There are 11 hidden switches. A switch that is on adds its own fixed numbers to the row, and there is some noise. The rows also spread widely along 14 directions, which tell nothing about the answers.
Known rows, each followed by its switches (1 for on, 0 for off):
[-29  49   0  -8 -27  18  -5  -1 -10   0  -1 -20 -31  -3   0  -5 -10  18
  -3  17  -8  11 -18 -25   3 -28  41   8  32 -18 -43 -18   4  10  12] : 1 0 0 0 0 0 1 1 1 0 0
[-16  23 -12  -5 -12  37   3  -2  -9 -18 -10 -31 -27   5   7   4 -20  -2
 -10  -4   3 -21 -43  15 -14   7  11  -1  18 -18   8 -18  -8 -20   2] : 1 1 0 0 0 1 1 1 1 0 0
[-20  15 -50 -20  20   9  -6 -20   8  -2  32 -12 -25 -51  30   6 -16  -2
  19   8   9   1 -28 -11  20   4  42   4  43  -3 -66  13  26 -10  16] : 0 0 0 1 0 0 1 1 1 1 0
[-13  27  16  13  13  23   6 -11  -8  15  24  -7 -25 -14  28  -1  10 -17
   5   0  -6   0 -30  25  -7  -1  15 -37  30   1 -26 -15   6 -15   5] : 1 0 0 1 0 0 1 0 1 0 1
[  9  15 -42 -19  -3   7  -9 -15  -7 -42   2 -38 -17 -24  23  23 -14   8
   6  -1  19   8 -22  24  -3  30 -10 -25  35 -18  14  -7  -6 -18   9] : 1 1 0 0 0 1 1 0 0 1 1
[-23   5  17  14  33  60 -26  18 -50  14  11  -8  27   6  -8 -15 -24   2
  20   5  14 -13  -8   1  29 -28 -17   0   6  -1 -39  -5  19  -1  34] : 0 0 0 0 0 1 1 1 1 0 1
[ 11   3 -14  14   5  -8  11 -13  -6  -9  12 -24 -12   8  30  30   4 -11
  -5   1  -4  -2 -22  39 -29  24 -12 -31  -4 -15  11 -10  -4 -15   1] : 1 1 0 1 0 1 0 1 0 0 0
[-39   9   3  27   1  26  21  -7  -9  13  13   8 -15   2  11  23  13  -3
 -21  -9 -19  -5 -31   2   1  12  21 -20  27  -7 -18 -35  16  11  -8] : 1 0 0 0 0 0 1 1 1 1 1
[-15  29  11 -12  -4   0  18  -8  -8  -7   6 -46  -9   8  20  -2  -4  20
  11   8 -21  15 -15  38 -10  24  -5 -39  24 -17 -23 -13  -8  15  24] : 1 0 0 1 1 1 0 0 0 0 0
[ -4  21  -9 -13  15   9  -7  -2 -13 -12  12 -35 -25   4  24  -6   3   0
 -13  -5 -15  12 -27  18 -16  -3   6  -8  42  -9 -23 -31   7  16  31] : 1 1 0 0 1 0 1 1 1 1 1
[-16  27  16 -10  -5  29 -12  30 -14 -23 -15 -21   3  12 -18  11  -2  27
  -6  -1 -24  29  -3 -14  -9  -9   9  12  34 -17   6 -53  -7  17  21] : 0 0 0 1 1 0 0 1 0 1 1
[ -9   8 -11   7 -11  19 -21  34   8 -32  24 -20 -11 -16  -8 -19  -7 -29
 -34  16  -2 -11 -19   1 -12   1  11  21  31 -18  12 -32 -12  -2   4] : 0 0 0 1 0 0 0 0 0 0 1
[-15   5  28   0  32  25  -1  18  -3  17  28   2  -9  -8  14   3  -7 -13
  16   0   4   4 -47  16  -7  -9  34 -19  11  -6 -18 -19  22 -20   5] : 1 1 0 0 0 1 0 1 1 0 1
[-30  24  12 -18  19  48   0  12 -10   2  -1 -13 -15  -3  -1 -13 -18  18
   4  -8  -9 -15 -54  18  14   4  21  -7  36  -1 -11 -26   6  -9   8] : 0 1 1 1 0 0 0 1 1 1 1
[  3   7   0  20  18  14 -39 -10 -33  33  14  15 -41 -16  26 -18  -1 -28
 -18   2  14 -19 -38   0 -18 -29 -11  12  40 -22 -22 -18  21 -28  37] : 0 1 0 0 1 1 0 1 1 0 1
[ -8  23  46   0   0  18  11   6  11  -5   9 -42 -17  26  12 -10  -4 -30
  10   7  -8   2 -39  31 -29 -22  10 -30 -14   1 -20   1   5   1  -7] : 0 1 0 1 0 0 1 1 0 0 0
[-10   4  13  13  -1  29  -1  12  -8 -28   6 -11   9   7  -5  29  -5 -24
   1   0  16   4 -24  15  -3   6 -15 -40  -8  -5  26 -15   4  -8 -21] : 0 1 0 0 0 1 1 0 0 1 0
[-48  24  27  40   0  32 -14   2 -46  38   3  51 -29   2   5 -23  18  -8
 -55   5 -15 -36 -43  13  15  -9  -1 -20  55  -4   4 -57   5   5   2] : 1 1 0 0 0 0 0 1 1 0 0
[ -7  48  -6 -72  76  34  36  21  -2 -33 -18 -55  19  13   8 -32 -16  51
  35  -4 -46  -2 -18  52  18   2  40 -10  15  53 -30 -10 -19  19  33] : 0 1 0 1 0 0 1 0 1 0 0
[-15   4 -41 -12  22  11   4 -21  16  18  34   9 -33 -58  24  12 -27  -5
  26   2  27 -25 -59  -1  13  19  50   3  24 -22 -33  20  24 -56  -3] : 1 0 1 0 0 0 0 0 1 0 1
[ -9  20  10 -19  38  24   8  38   6  -8  31   8  24   0 -20  13 -20  21
  18  14   4  -7 -43  18  15  -5  44 -14 -19  -3   5  -9  -5  -8 -17] : 1 0 0 0 1 0 0 0 1 0 1
[ 14  22 -18 -41  30 -41 -21  -2  15  -1  12  10 -30 -29  22 -16 -20   1
   9  27  17 -10 -63  24  -1 -15  28  -6  20  -2 -13  18  10 -17   7] : 0 0 0 0 0 0 1 1 0 0 0
[  2  16 -39 -27  17  11  18 -19  -2  -6 -24 -21 -16  11  11  15 -19  28
  -1 -10 -16 -26 -40  13 -15   6  13  22   0 -10   2  -7   3 -13  12] : 1 1 0 1 1 1 0 1 0 1 0
[-11  49 -18 -37   8  67 -34  -6 -32 -44 -14 -37 -16 -36   7 -27 -25  -5
  25  10  30   0  -4  22  30 -16 -18 -37  48  17  -9   7 -12 -20  12] : 0 1 0 0 0 1 0 1 0 0 0
[  6  31  23 -21  -2   4  12  -6   9 -13 -39 -31 -38  19  10  -2  -7  -8
   9  -5 -16   4 -37  15 -45 -17  14  -3   9  -3  15 -19  -3 -20  10] : 1 1 0 0 0 0 1 0 0 0 0
[ -6  20 -27 -15  -3  21  -5  -4 -10 -23 -14 -17 -15  -3   3  26 -23  12
   6   0  11  -5 -31   0  -4   1  11   4  13 -17   8  -8  -2 -20   2] : 1 1 0 0 0 0 1 1 1 0 0
[ -9  15   5  25  -3  33  -6  -1 -17 -20  10 -29  -8  19  12  -1   4 -39
 -25   4   1 -15 -20  38 -13  -4 -40 -36  11   2   4 -13  -5  15  -5] : 0 0 0 1 0 0 1 1 1 0 1
[-15  25 -20 -20  -6  45  -7  -3  11 -48  16 -51 -21 -20  10 -19 -29 -41
   7  13  28 -15 -35  39   2   4 -12 -39  19   5  -6  20  -9  -9 -18] : 0 0 0 0 0 1 0 1 1 0 0
[ 15  14 -31 -25   6 -11  -5  -8  32 -45  -3 -20 -51 -22  26  20   4 -51
 -11  -7   5  21 -34  -5 -47 -11  19   5  35  -3  14 -19   7 -13   2] : 0 1 0 0 1 0 1 0 1 0 0
[ -6  29 -17 -10   0  15  -5 -14  -7  12  -1 -10 -40  -8  13   7 -11  14
  -5  -3  -1 -13 -48  -9 -13 -15  32  20  29 -24 -26 -12   9 -20  16] : 0 1 0 0 1 0 1 1 1 1 1
[ -2   7   4 -15  16  23 -21  33   0 -37  21 -31  -2 -30  11  28 -11  -1
  26  -5   8  45 -10   5 -15  24  16 -14  47 -22   4 -36  -6 -23  20] : 0 1 0 1 0 0 0 1 1 0 1

New rows, each followed by its switches (1 for on, 0 for off):
[-17  12 -11 -10   4  10   4   7   4 -10  12  -3   7 -18  -1  34 -12  20
  17   5   1  19 -20 -19  12   9  37  -1   9 -17 -15 -15  17  -7   3] : 1 0 0 1 0 1 1 0 0 1 0
[  2  18 -15  -4  -2  33   5  -8 -11 -35  -7 -52 -14   3  12   3  -4 -16
   1  -6  -5   5  -3  11 -17   1  -3 -11  14   0  -6 -16  -3  -6  14] : 1 1 0 0 0 1 1 0 0 1 0
[-13  15   1   2  18  28 -30   2 -29  19  -2  21 -24 -30   7 -19 -11  -3
   1   5   8 -21 -29 -14   9 -17  23  21  41 -11 -13 -23  13 -41  31] : 1 1 0 0 0 0 1 0 0 0 0
[  6  14   3  -3  37 -12  -1  18   6   6  34  10 -12 -24  19   9  13   2
   1   8 -18  18 -21   0 -13 -12  61   2  20   1 -23 -31   9 -10  16] : 1 0 0 0 0 0 1 1 0 0 1
[-22  34   3  -7 -11  41 -27  18 -16  -7  26 -36 -18 -18   1 -31 -16   0
  -5  16   4   2 -17  -3   5 -14  12   8  48 -26 -38 -20  -4   2  31] : 0 0 0 1 1 1 0 0 1 0 1
[ -7  28 -12 -27  11  17   4   9  -1 -22 -16 -20  -9  14  -1   0 -16  19
 -10   0 -11 -11 -42  14  -3  -3  13   6  13   0   8 -18  -4   4   7] : 0 1 0 1 0 1 1 0 1 1 0
[-31 -12 -35   2   1   2  21 -19  31  -5  23 -15 -32 -22  21   9 -14 -30
 -11  -7  -3 -21 -57   6  -9  35  26   3  24 -19 -19  -3  27 -10 -10] : 1 0 1 1 0 0 0 0 1 1 0
[-11  15   8 -13  23   3  -5   7   8  -1  27  -2 -11  -7  10  -6  -7 -16
   3  10   3   5 -44  16  -2 -11  12 -21  13  -1 -21  -4  20   8   2] : 0 0 0 1 1 1 0 0 1 1 0
[-26  13 -31  11  -6  23 -32  -7 -35   6   4  29 -21 -37   9  17 -16  16
 -15   6  23 -19 -34  -9  23  18   2   0  55 -30   5 -28   5 -28  14] : 1 0 0 0 0 1 1 1 1 0 0
[  3  -7 -32 -12  25   2 -19  13 -14 -31   3 -22  12   4   3  -3 -22  -6
  -9  11   4  -9 -15  13   0  -3 -14  15   5  -6   2  -8   7  14  24] : 1 0 0 0 0 1 1 1 0 0 0
[ -5  44 -24 -12  -7 -39  -5 -12  -3 -12  35 -15 -27 -18  29 -13  18  10
 -28  31 -13  22 -14  15  10  -5  26 -34  40   0 -40 -13   4  41  13] : 1 0 0 0 0 1 1 0 0 1 0
[ -2   8  30  37  18  15 -31  48 -39   6  52  24  25  20  -9  -3   5  -6
 -33  24   5 -11 -27  34   1  -8  -7 -30  -9 -18  21 -41 -14   8   3] : 1 0 0 0 1 1 0 1 1 0 0
[-15  17  21 -16   7  16   6 -14   0   6 -42 -19 -43  18  11 -16 -18 -17
   3 -10 -10 -18 -59  22 -30  -9  -9  -4  26  -3   2  -9  13 -16  10] : 0 1 0 0 0 0 0 1 1 1 0
[-15  23 -16  12 -17  -2   2 -16 -32   8 -25  -2 -20  39   5  10  -8  19
 -42   7  -1 -38 -50  23  -2  -4 -33  -7   6 -23  13 -11   0  20  -1] : 0 1 0 0 0 1 1 1 1 0 1
[-14  34  33  16 -22   9 -18  22 -30  -3  10   6   9  12 -18  25   5  20
  -4  22   9  26  -8 -10  14 -20   4 -31   7 -25   2 -28  -2  10  -5] : 0 1 0 0 0 0 1 0 0 0 1
[  1   5 -11   0   0  22 -17   1  -7 -23  -3 -19 -13 -12   4   8 -16 -18
   3   1  12  -3 -22  11 -14   3 -11  -6  20 -14  13 -13   3 -22   4] : 1 0 0 0 0 0 0 1 0 1 1
[ -8  16  23  13  14  26  19  25 -17   2  23 -44   3  42   6 -24  -4   7
 -21   8 -26 -32 -38  59 -20  10   8 -19 -12  -7  -3 -23 -20   9  11] : 1 1 0 0 0 1 0 1 1 0 1
[-23  16 -11  30 -10  31   2 -22 -24   5  25 -30 -22  -3  21  -5   8 -27
 -13  -1  -3   0  -6   6   1  -4 -10 -26  24  -9 -44 -12  21  14  14] : 1 0 1 0 0 1 0 0 1 1 1
[ -1  -5  -5   6  -3  -7 -12   8  -4  -3  11 -24  -3  10  -1   3 -21 -16
   4  20   9  -7 -21  -6 -16 -18   2  19 -18 -29 -23  10  16  -7  14] : 0 1 0 0 0 0 0 1 0 0 0
[ -8  31   0   2 -16  53 -14  21 -31 -44  -7 -46  28  15 -21  59 -12  22
  37  -3  10  64  34 -39   4 -21   9 -12  -9 -18 -10 -30   0   7  12] : 1 0 1 0 0 1 1 1 1 0 0
[ 10  25   4  -9  44  29  13  -3  -1  -2  10 -34 -19   6  20 -11   2 -28
  21  -5 -12  -4 -22  22 -24 -34  29  -9 -13  27 -34   3   7 -19  11] : 0 1 1 0 0 0 0 1 1 0 0
[ 29   8 -10 -24  31 -35  -9   9  11 -14  10 -31 -12  -5  29  14  -7   7
  20   4 -11  30 -22  13 -38   1  21  11  18 -17 -14 -15   6 -12  41] : 1 0 0 1 0 0 1 0 1 0 1
[ -8  24  -9 -35   5   2  -8  14  -3 -30  -6 -18  14   5 -13  26 -34  35
  22  17  16  13 -32  10  15   2   7 -16  -3 -20   7   2  -2   8  -3] : 1 0 0 0 1 0 1 1 0 0 0
[ 16   3 -33 -16  45 -24  -1  20  12 -11  30 -11   3   3   9  -7 -15  -5
 -11  21  -8 -24 -41  19 -11 -12  36  26 -18   3 -20   7   2   2  12] : 0 0 0 0 0 0 1 1 1 0 0
[ 11  18 -36 -21  37 -14   8 -10  -9  15  20 -32 -14   3  34 -16 -19  29
   3  13 -14 -37 -45  37  -6   4  26  16  -1  -6 -47  17  -1 -12  37] : 0 1 0 1 0 1 1 1 1 0 0
[-25 -12  21   8  26   3 -10  17 -16   3  15 -10  12   9  -1 -22  -6 -29
   3  16  -7   6  -6  -5   8 -23 -10   0   7   0 -40  -5  34  26  26] : 0 1 0 0 0 0 0 0 0 0 0
[-26  44  17  -4 -11  -1 -21   3 -41  27   1   8 -13  15  -2 -12 -15  44
 -10  28   9  -8 -43  11  26 -22  -4 -21  23 -24 -25  -6   8  17  12] : 0 1 0 0 0 1 0 1 1 0 1
[  8  18 -26  -9  26  29 -10  -7 -21 -11 -12   1 -10 -17   8   1  -9   0
   1  -3   6 -22 -19  11   1  -5  -1   4  16   7   9 -10  -2 -34  12] : 0 1 0 1 0 1 0 0 0 1 0
[-17   6  -9 -12  27   1  30 -12 -13  -4 -22 -33  10  31   7  20  -9  20
  21  -8 -28   8 -10   3  -2   4  -2   2  -1   2 -35  -4  21  21  28] : 0 1 0 0 0 0 1 0 1 1 0
[ 10  21 -31   9 -14  51  -8 -36 -34 -23 -37 -51 -20  -1  12  37 -14  -7
  28 -19  22  -3   7   0 -15  -2 -35  -9   8 -18  -1   6  -2 -42  17] : 0 1 1 0 0 0 1 1 0 0 1
[-42  14  -4  -5 -10  71 -20  23 -18 -30  -4 -26   5 -13 -26  -5 -26 -10
   7   7  15   3   0 -30  26 -21   4  15  26 -10 -19 -14  12   4   5] : 0 1 0 0 0 0 0 1 0 0 1
[  5  33  -7 -15  20  -8   1 -17 -10   2 -30  -4 -26  -7  22  25   2  17
  24  -5 -16  28  -6  -6 -23 -13  13   0  32   0 -17 -19   6 -17  28] : 0 0 0 1 0 0 0 1 1 0 0
[-28 -17 -11   3   6  27  -9  11  -7 -11  13 -26   8  -1  -4   7 -39 -15
  11   7  22 -17 -37   6  12  12 -15   3   8 -28 -18   9  20  -2   7] : 0 0 0 0 0 0 1 1 1 0 1
[-19   0 -43 -21  22  -4  -4 -23   9  -2  26 -17 -35 -33  39 -16 -19 -21
 -10   7  12 -26 -59  29   9  19   3 -10  46  -7 -33  15  27  -1  15] : 1 1 0 1 0 0 1 0 1 0 1
[ 24  35  12  -8 -13  14  12   1  21 -13 -18 -21 -24   3  -4  48  -8  -5
  36   1   8  22 -19 -19 -49 -34  44   7 -30 -17   9  -1  -5 -49 -19] : 0 0 0 0 0 1 0 1 0 0 1
[-26  52 -13 -24   5  43   3  16  -2 -27  17 -22 -14 -10  -3 -26 -12   9
 -18  18  -6 -29 -40  25  23  -6  33 -15  25  14 -12 -11 -20   7 -12] : 0 1 0 1 0 0 1 0 1 0 0
[ 25  16 -24 -18  17   7   9   4  14 -29 -15 -22 -15  -4   2  26 -14  -4
  14  -5   0 -10 -31  17 -34   6  24   7 -15  -4  30  -6 -19 -46  -7] : 0 0 1 0 0 0 0 1 0 0 0
[-17  25 -15  -9  11   5  15  -5  -2   5   2  10 -18   2   5  21   6  23
 -17  -3 -17  -2 -42  -8   9  -9  49  -1   8   2 -10 -29  18   9  -6] : 1 1 1 0 0 1 1 1 0 1 0
[ -1  13   0  24   6  -5   6   5 -22 -11   5 -29 -17  52  19 -23  27 -13
 -72  -5 -44 -21 -32  44 -32   1 -22  -8  14   1  14 -56  -8  45  22] : 1 1 1 1 0 1 1 0 1 1 0
[-17  25  16   5 -10   4 -11   6 -27  -2 -24   1  -8  30  -3  21  -3  25
 -18   2  -9   6 -35   6  -4  -4 -15 -12  23 -19  13 -38   3  15   7] : 0 1 0 1 0 0 1 1 1 1 0
[  5  13  -4  18  22  38   1  -3 -37   1   3  -9  15  13   3  25   0  11
   5  -7  -2 -12  -6  19   2  -1 -14 -19  -7  -3  -1 -15  -4 -10  12] : 0 0 0 0 1 1 1 1 0 1 1
[-35  10  17 -14  62  28  21  28  -7  10  36   0  32   2   3  -9   7  15
  15   8 -34  18  -7   3  31 -22  58 -12  -3  33 -59 -23  30  36  14] : 1 1 0 1 0 1 0 1 0 0 0
[ -9  28   6  13 -11  13 -10  18 -29  -1  32 -19   3   7   4  24  -3  30
   0  15   1  15 -15   5   3   1  22 -18  10 -31 -17 -26 -11   0  11] : 1 1 0 0 0 0 1 1 1 0 1
[-10  15  -4 -10  21  -4   0   4 -18  -3   5  -5   1  -4  11  13 -10  20
  13   7  -2   4 -25  16   8  15   7 -18  23 -10 -10 -10   2  -7  18] : 0 1 0 0 0 0 1 0 1 0 0
[ -1  10 -20 -38  49  15   9  -1  15 -26  18 -39 -12  -8  30 -14  -4 -19
   3  -4 -11   3 -32  41  -7  -6  10 -18  18  22 -22  -4  15  20  14] : 1 1 0 1 1 1 0 1 0 0 1
[ 10  49  -8 -28  24  24 -28  22 -23 -32   8  -4  -5 -16   3   8  -1  19
   6   8   8  28 -12  12   6 -19  18 -24  34   5  10 -31 -19  -6  13] : 0 1 0 0 1 1 0 1 1 0 0
[-31  34   7 -29  13  -7  11   5 -16   0  24 -38   4  27   6 -24 -12  39
  -1  20 -16   9 -41  34  29  -2   7 -37  10  -6 -49  -1  16  59  19] : 1 1 1 0 1 1 0 0 1 1 0
[-49 -21   5 -22  22  35  -7  21  -5 -14  -1 -33   9  -2  -8 -35 -44  -3
   7   1  -6 -19 -41  13  22  23  -6  15  39 -12 -24 -12  25  15  30] : 1 0 0 0 0 0 1 1 0 1 0
[-15   4   3  18  21   1 -18  11  -4  37  40  38 -23 -28   7 -40  -8 -25
 -28  25   4 -57 -58  12   8 -11  31  18  18  -9 -19  -4  11 -29   5] : 0 0 0 1 0 0 0 0 0 0 0
[ 19  29 -39 -11   3  -7  15 -12  17 -33  17 -33 -44  -5  29  11  12 -18
 -33  -5  -5 -12 -47  42 -38  19  14 -21  18  -8  24 -18 -21 -11  -8] : 0 1 1 0 1 1 0 0 1 0 1
[-37 -19   3  20   9 -27  12  28   2   4  14  28  17  20 -11  27   5   8
 -40  11 -28   1 -32 -14   4  12  19  17   5 -21   1 -41  22  43  -2] : 0 0 0 1 0 0 1 1 0 0 0
[-20  50  17   3  19  22 -11   8 -34  31  33  23 -13 -11  16  -6  13  34
  -9  15  -9  -1 -34  10  27 -24  45 -28  34   2 -38 -30   3   5  11] : 1 1 0 1 0 0 1 1 1 0 1
[  0  -1 -24  -8  43   4   1   7  -5  -6  15  -5  -3  -7  18   0 -13  -1
  -6   1  -6 -21 -40  31  -3  12  13   2  15   1  -4 -11   4  -7  14] : 1 0 0 0 0 0 1 1 1 0 1
[-16  23  -4  19  12  47 -10  -4 -31  19  13   5 -33 -19  19  -3   7   1
 -18 -14  -2 -27 -41  13  -1   6  23  -4  45 -11  -7 -37  -2 -36  17] : 0 1 1 0 0 1 1 1 1 0 1
[-43  23  11   4 -13  18   9  -7  -7   5  -4   4 -23  -3  11  20   6  12
 -15  -5 -12  10 -35  -2   8   8  17 -23  46 -15  -8 -38  17  14  -5] : 1 1 0 1 0 0 1 1 0 0 1
[-33  -1   8  -9  36  47  -1  39 -25  -5  18 -28  34  26 -16 -17 -28  18
   1   7 -10 -15 -25   7  25 -17  15  16  -9   0 -32 -16  16  31  25] : 1 1 0 0 0 1 1 1 1 0 1
[-21  11   6  -8  13  17  -2  15 -11 -17   0 -13   2  -5   2  18  -6  12
  10   0  -8  21 -14  -2   3   6  21  -8  25  -9  -5 -32   7   1  15] : 1 1 0 0 0 0 1 1 0 0 0
[-37  17 -14 -47   7 -17 -23   3  -2   8  17  -1 -17 -36  12   0 -38  43
  24  21  21  24 -55 -10  35   4  33  -4  54 -34 -46   3  36   9  23] : 1 1 0 0 0 1 0 1 1 0 1
[  1  24  16   6  -8  17 -26  15 -19 -15  11  -6  -4  -4   2  20  -8   4
   0  12  22   5 -33  21  -2   1 -10 -33  16 -23  22 -18 -10 -18  -5] : 0 1 0 1 0 0 1 1 0 0 1
[ 31  59 -19  -8   9  40 -32  -9 -38 -14  14 -49 -28  -4  26 -38  -7   4
  -3  14  10 -25 -20  58  -8 -20 -16 -31  21   9 -11   0 -33 -25  24] : 1 0 1 1 0 0 0 1 1 1 1
[-49  -2 -13  -6 -22   2  23 -16  33  -8  -9  -9 -28  -1   1  24 -16 -29
  -9   3  -2  -4 -48 -22  -4  -2  18   7   8 -17 -22   4  40  17 -26] : 0 1 0 1 0 0 0 1 0 0 0
[-16   7  -5   0  33   3  -6  36 -22 -11  14   0  21   8  -3   5   5  25
 -20   8 -29  12  -4   7   9   7  11   8  29  -1  -5 -47  -4  33  24] : 0 0 0 1 0 0 0 1 1 0 1
[-24  27  25 -31   6  16   9 -10 -19  19 -36 -37   3  17  -4   3 -42  47
  65   7  -4  12 -21  -5  10 -16  10   3   0 -20 -52  19  22  -8  35] : 1 0 0 0 0 0 1 1 0 0 0
[-33  12  18  -4  -8  37  -1  21 -13 -20  -1 -27   1   2 -10   6 -16   9
   2   1  -1   3 -28  14  10  18   1 -17  32 -20   5 -29  -4   2   4] : 0 1 0 0 0 0 1 1 0 0 1
[-23  -2 -35 -13  22  26  16   8  27 -42  28 -24 -16 -44  21  25   3 -27
   4 -12 -10  25 -13   3  -7  38  43 -13  49   4 -11 -29   6  -9  -2] : 0 0 0 0 0 1 0 1 1 1 0
[-18  34   8  24  -1  -1   5 -12 -35  22  20 -21 -21   4  25  -3  18  15
  -5   9 -32  16   7  12  -8   3   7 -22  43 -15 -54 -27  -6  15  39] : 0 0 0 0 1 0 0 1 1 0 0
[  2  39   8 -38  16 -16   3  -9   0 -12 -37  -8 -28 -17  18  30  11  28
  33  -9 -17  60  -5 -20 -16 -15  31  -9  51   1 -12 -32  12  -7  28] : 0 1 0 0 0 0 1 0 0 0 1
[  0 -35 -22  14  36 -12 -25   6  -7  17  27  22 -10 -34  20  12 -23 -25
  10   5  19 -22 -42   4 -10  24   4  19  24 -33  -6  -2  19 -50  24] : 0 0 0 0 0 0 0 1 1 0 0
[  5  13   1  -8  20  29  -4  19  -3 -26  31 -44   1  -2  12  13 -11  -5
  18   0   4  13 -24  23 -12   5  23 -21   4  -6 -11 -15  -3 -13   8] : 1 1 0 0 0 0 1 1 1 1 1
[ -2  39 -45 -20  21  23  13   2   1 -18  66 -46  -2 -26  27  -2 -10  20
  10  21  -1 -11 -21  38  20  10  53 -26   2   3 -52  15 -16  -4  -2] : 1 1 0 1 0 0 0 1 1 0 1
[ -9  30 -10 -15  23   3   0  -7 -25   4  -7 -17 -13   7  18  -6  -4  23
   1   5 -14  -1 -24  15   3 -10  10  -5  26   2 -32 -12   7  10  30] : 0 1 0 0 0 1 1 1 1 0 0
[-15  23  15   3 -24  43  -4  14  -9 -16   3 -46  -9   8  -6  18 -25   7
  18   1   5   5 -24   3 -21  10  14  -3  12 -40  -2 -20 -15 -26  10] : 1 0 0 0 1 0 1 1 1 0 0
[-29  -2 -15  -2  13  45   0   1  -8 -10  14 -13  -6  -3   5   1 -23 -18
 -11  -5  17 -30 -52  19  12   9  -7 -13  15 -12   2  -6  15  -4  -2] : 1 1 0 0 1 1 1 0 1 0 1
[ -6  22  -3 -15   7   1  -4   6  -3 -11  13 -14  -8 -12   5   1 -11  -1
  14  17   5   8 -18   2   1 -12  26  -9   5  -6 -18   0   6 -10   7] : 1 1 0 0 0 0 0 0 0 0 0
[ -6 -11  37  -8  14   0 -30  47   4 -15   2  10   4 -28  -8  34 -18   5
  31  -2   9  44 -28 -17 -19  24  28   6  42 -39  28 -49   4 -43  21] : 0 0 0 0 0 0 1 1 0 0 0
[-17  39  -2 -24 -13  11 -30 -34 -20  19 -34   9 -60 -29  19   4 -21   9
  21  -2  22   8 -47 -27  -4 -25   7   5  64 -30 -21  -8  26 -37  30] : 1 1 0 0 1 0 1 0 1 0 0
[  9  -1 -57 -27  30  -8  19 -48   9 -29  -6 -54 -30 -21  52  14  -6 -27
  23 -13   2  12  -8  24 -17  15 -14 -17  27   8 -34  21  26  -3  28] : 1 1 0 0 0 1 1 0 0 0 1
[ -3  32  -7   3   8  31  -9   0 -25 -24  22 -18   0   1  10  18  12   4
  -9   2   7  17 -14  20  15 -13   4 -49   9   9  -3 -25   3  18  -7] : 1 1 1 0 0 1 1 1 0 1 1
[ -5  13   4  -4  26   4 -16   1 -11   6  43   8 -11 -37  22   6   4  -6
  13   8  17  18 -29  16  12   2  14 -41  33 -10 -22  -8  19 -14  10] : 0 1 0 0 1 1 0 0 0 1 1
